All rows are made from the same 9 directions, up to rounding. Whole rows:
15; -29; 15; -23; 14; 54; -2; -32; -10; -1; 9; 24; -19; 13; 26; 34; -46; -12; -35; 51; -10; -15; 15; 8
-15; -28; 23; -6; -7; -27; 9; -7; -20; 3; -30; -17; 23; 12; -16; 38; -12; 4; 35; 14; -24; -44; 6; 16
3; 20; 28; 12; 33; 28; 5; 0; -36; -4; 17; -11; -1; -1; 32; 3; -10; 1; -12; -8; 8; 7; -10; -2
12; -13; 11; -7; 7; 9; 1; -20; 16; 2; -4; 24; -7; 21; 20; 10; -23; 8; 7; 17; -9; -8; -1; 7
-2; -4; 19; -2; 5; -10; -13; 3; -15; -7; -5; 7; 12; 12; 0; -12; -4; 13; -3; 6; 12; 4; 14; 2
-5; 6; -4; -2; -7; -22; -12; 25; 4; -9; -11; -8; 10; -9; -22; -11; 17; -5; 7; -10; 3; 15; -5; -7
6; 12; 24; 14; 15; -8; 7; 14; -21; -13; 1; 9; 13; 23; 16; -4; 8; 21; 20; -20; 10; 10; -12; 1
-30; 13; 11; 2; 21; -10; 13; 26; -31; 0; -18; -4; 18; 0; 4; 21; 2; -17; 43; -5; -17; -4; -15; -4
-4; -13; 11; 1; 4; 1; -2; -39; 1; 20; 6; -6; -3; -3; 16; -18; -20; 18; -20; 11; 6; -25; 30; 13
-14; -34; -14; -14; 18; -23; 28; 28; 29; 3; -12; 39; 11; -17; 14; -52; 32; 0; 3; -30; 6; 3; 30; -6
20; 19; 5; 5; 2; 1; -17; 4; 19; -9; 3; 3; -8; 7; 5; -5; -3; 3; 1; -5; 4; 23; -24; -5
-12; 40; -36; 21; -26; 13; -5; -2; -27; 9; 30; -28; -10; -13; -24; -7; 20; -3; -19; -8; 20; 15; 1; -9

The start of a row, then its end:
10; -20; 5; -1; 9; -21; 23; 22; 27; -8; -12; 8; 8; -6; 8; -13; 23; 4; 15 | -34; -6; -2; -9; 0
-2; 11; 2; 23; 4; -14; 21; -27; 15; 23; 6; -16; -4; -1; 22; -10; 1; 21; 20 | -26; -4; -24; -7; 10
12; 22; 3; 6; -4; -18; -25; -3; 41; 3; -8; -18; -8; -10; -5; -10; -5; -2; 9 | -8; -6; 14; -28; -4
-18; 20; -8; -4; 8; 4; -18; 8; 0; 8; -2; -17; -4; -26; -6; -6; -6; -26; -6 | 7; -4; 14; -5; -11
-14; 3; 15; -8; 16; -29; -19; 26; 9; -4; -24; -9; 16; -19; -7; -18; 3; -13; 13 | -6; -4; 12; -3; -7
13; -5; 42; 7; 2; -6; -8; -7; -34; -14; -4; -19; 16; 22; -1; 20; -13; 23; 2 | 4; 5; -14; -2; 12
11; -2; -4; -6; -4; 12; -3; 10; 3; -12; 2; 1; -6; -3; -7; 11; 2; -11; -11 | 3; -2; 10; -10; -5
10; 9; 1; 8; 9; 17; 13; 2; 0; -2; 11; -13; -9; -11; 12; 8; 5; -7; -7 | -16; -3; 2; -18; -3
-10; -11; 4; -18; 11; 9; -23; -9; 5; 8; -1; -3; -5; -25; 2; -21; -19; -16; -36 | 24; 5; 3; 28; -3
-5; 2; -14; -3; -11; -2; -7; -5; 9; 6; -1; 3; -4; -2; -10; -3; -2; -3; -1 | 9; -1; 1; 5; -1
2; 22; 37; 4; 35; -21; -19; 32; 5; -14; -16; -13; 14; -12; 15; -20; 2; -5; 17 | -24; 1; 27; -28; -10
35; 33; 25; 3; -1; 23; -49; -41; 28; -1; 4; 3; -26; 32; 17; 28; -57; 8; 2 | 42; -8; 17; -39; 5
-12; 11; -4; 18; -15; -29; 8; -24; 8; 22; -7; -12; 5; 14; -3; 4; -2; 21; 39 | -8; -9; -26; -5; 12
7; 9; 39; 10; 33; -23; 2; 26; -3; -15; -10; 2; 19; 5; 24; -24; 11; 16; 20 | -35; 8; 15; -16; -2
-21; -7; -18; 16; -31; -7; 21; -23; -42; 18; 16; -35; 9; -6; -26; 4; 17; 17; -12 | -5; 11; -38; 34; 13
29; -24; -3; 3; -16; 0; 14; -24; 25; 0; 10; 15; -9; 18; 7; -7; 3; 29; -12 | -7; 7; -15; 9; 12
-28; 49; 3; 24; 6; -18; -24; -21; -15; 26; 9; -13; 4; 3; 10; -38; -8; 20; 15 | -4; 20; 10; 8; -1
18; 17; 6; 5; -5; 7; -19; -3; 5; -9; 8; -5; -8; 8; -2; 3; -7; 4; -8 | 4; 6; 17; -17; -2
-10; 47; 0; 0; -4; 20; -35; -2; -25; -4; -5; 17; -7; 38; -7; 47; -35; -15; 37 | 48; -11; 25; -33; -7
-4; -3; -16; -3; -13; 1; -4; -11; 6; 8; 3; 6; -5; 0; -9; -4; -2; 0; -7 | 11; 2; -3; 12; 1
-15; 8; 2; 9; -5; -23; 4; 12; -18; 0; -8; -12; 16; 3; -13; -1; 14; 7; 23 | -13; 2; -5; 0; 1
-5; 3; -19; -11; -8; 20; -1; -2; 7; 3; -6; 6; -13; 1; -8; 41; -16; -29; 13 | 27; -25; -2; -18; -4
19; -46; -8; -21; -12; 3; 24; 25; 15; -21; -13; -1; 2; -13; -21; 29; 18; -21; -11 | -6; -20; -13; -5; 0
-33; 16; -6; -3; 9; 6; -11; 5; -37; 7; 3; 20; 8; 8; 1; -14; -6; -3; 2 | 21; 14; 12; 25; -6
-6; 3; 13; -5; 24; -33; -4; 31; 30; -6; -26; 19; 13; -3; 12; -26; 10; -3; 35 | -22; -6; 19; -16; -8
-28; 17; 13; 18; 7; -16; 5; -6; -45; 12; 3; -10; 19; 10; 5; -12; 3; 21; 18 | -8; 14; -12; 18; 6
-4; -37; 8; -18; -2; -13; -4; -7; 9; 3; -14; 4; 8; -8; -6; -12; -7; 2; -15 | 14; -1; -19; 32; 7
-16; 1; -44; 3; -32; -44; -6; 12; 37; 14; -3; -10; 4; -31; -37; -56; 41; 4; -7 | -28; 16; 9; 24; -7
2; -16; 41; -3; 7; -38; -11; 17; -13; -17; -25; -3; 30; 16; -8; -5; 1; 20; 20 | -6; 3; -5; 4; 7
-12; 1; -10; -1; -20; -21; -10; 2; -4; 2; -9; 6; 9; 12; -22; -3; 5; 8; 15 | 9; 4; -1; 11; 2
0; 15; 9; 0; 7; 4; -18; -13; 16; 9; -7; -26; -10; -16; 3; 15; -23; -17; 3 | 12; -17; -2; -21; -1
-27; 9; 0; -4; 13; 13; -10; -12; -23; 16; 3; -6; -1; -13; 7; -4; -18; -13; -10 | 21; 1; -4; 19; -2
13; 5; 32; 18; 10; -5; 6; -9; -15; -3; 5; -36; 7; -3; 12; 6; -1; 16; -2 | -22; 1; -15; -13; 9
22; 9; 27; 9; 1; -13; -9; 8; 13; -11; -12; -67; 2; -29; -14; 30; -1; -15; 3 | -22; -22; -9; -46; 2
24; -6; 48; -1; 13; 15; -7; 18; -48; -36; 0; -3; 16; 28; 3; 32; -9; 11; -6 | 7; 7; 7; -13; 4
41; -24; 70; -16; 20; -9; -44; -3; 18; -25; -20; -43; 7; -18; 1; 5; -33; -1; -36 | 10; -6; -2; -14; 8
-33; 4; -10; -10; 17; -16; -4; 5; 22; 22; -21; -2; 1; -29; 5; -14; -7; -27; 20 | 4; -18; -3; 3; -7
3; -18; 27; -12; 18; 0; 8; 38; -27; -28; -17; 8; 20; 8; -1; 23; 6; -11; 12 | -3; -7; 5; -10; -3
-32; 10; -13; 0; 11; -14; -4; -10; 19; 31; -8; -20; -3; -38; 6; -25; -5; -18; 4 | -3; -9; -9; 11; -4
-2; -21; 16; 0; 5; -15; 21; -17; 2; 7; -15; 28; 10; 35; 20; 11; -11; 25; 38 | 4; -11; -28; 6; 15
-4; 0; 22; -3; 20; 5; -11; -8; -10; 4; 0; -3; 2; -4; 17; -11; -17; 2; -12 | 9; 5; 0; 11; 2
-5; 19; -17; 6; -18; -1; -14; -13; 4; 10; 5; -6; -8; 3; -14; 3; -5; 0; 3 | 12; 1; 4; -3; -1
10; -13; -27; 1; -36; 18; 5; -30; -2; 9; 21; -22; -16; -8; -24; 14; 1; 3; -37 | 13; 4; -22; 18; 8
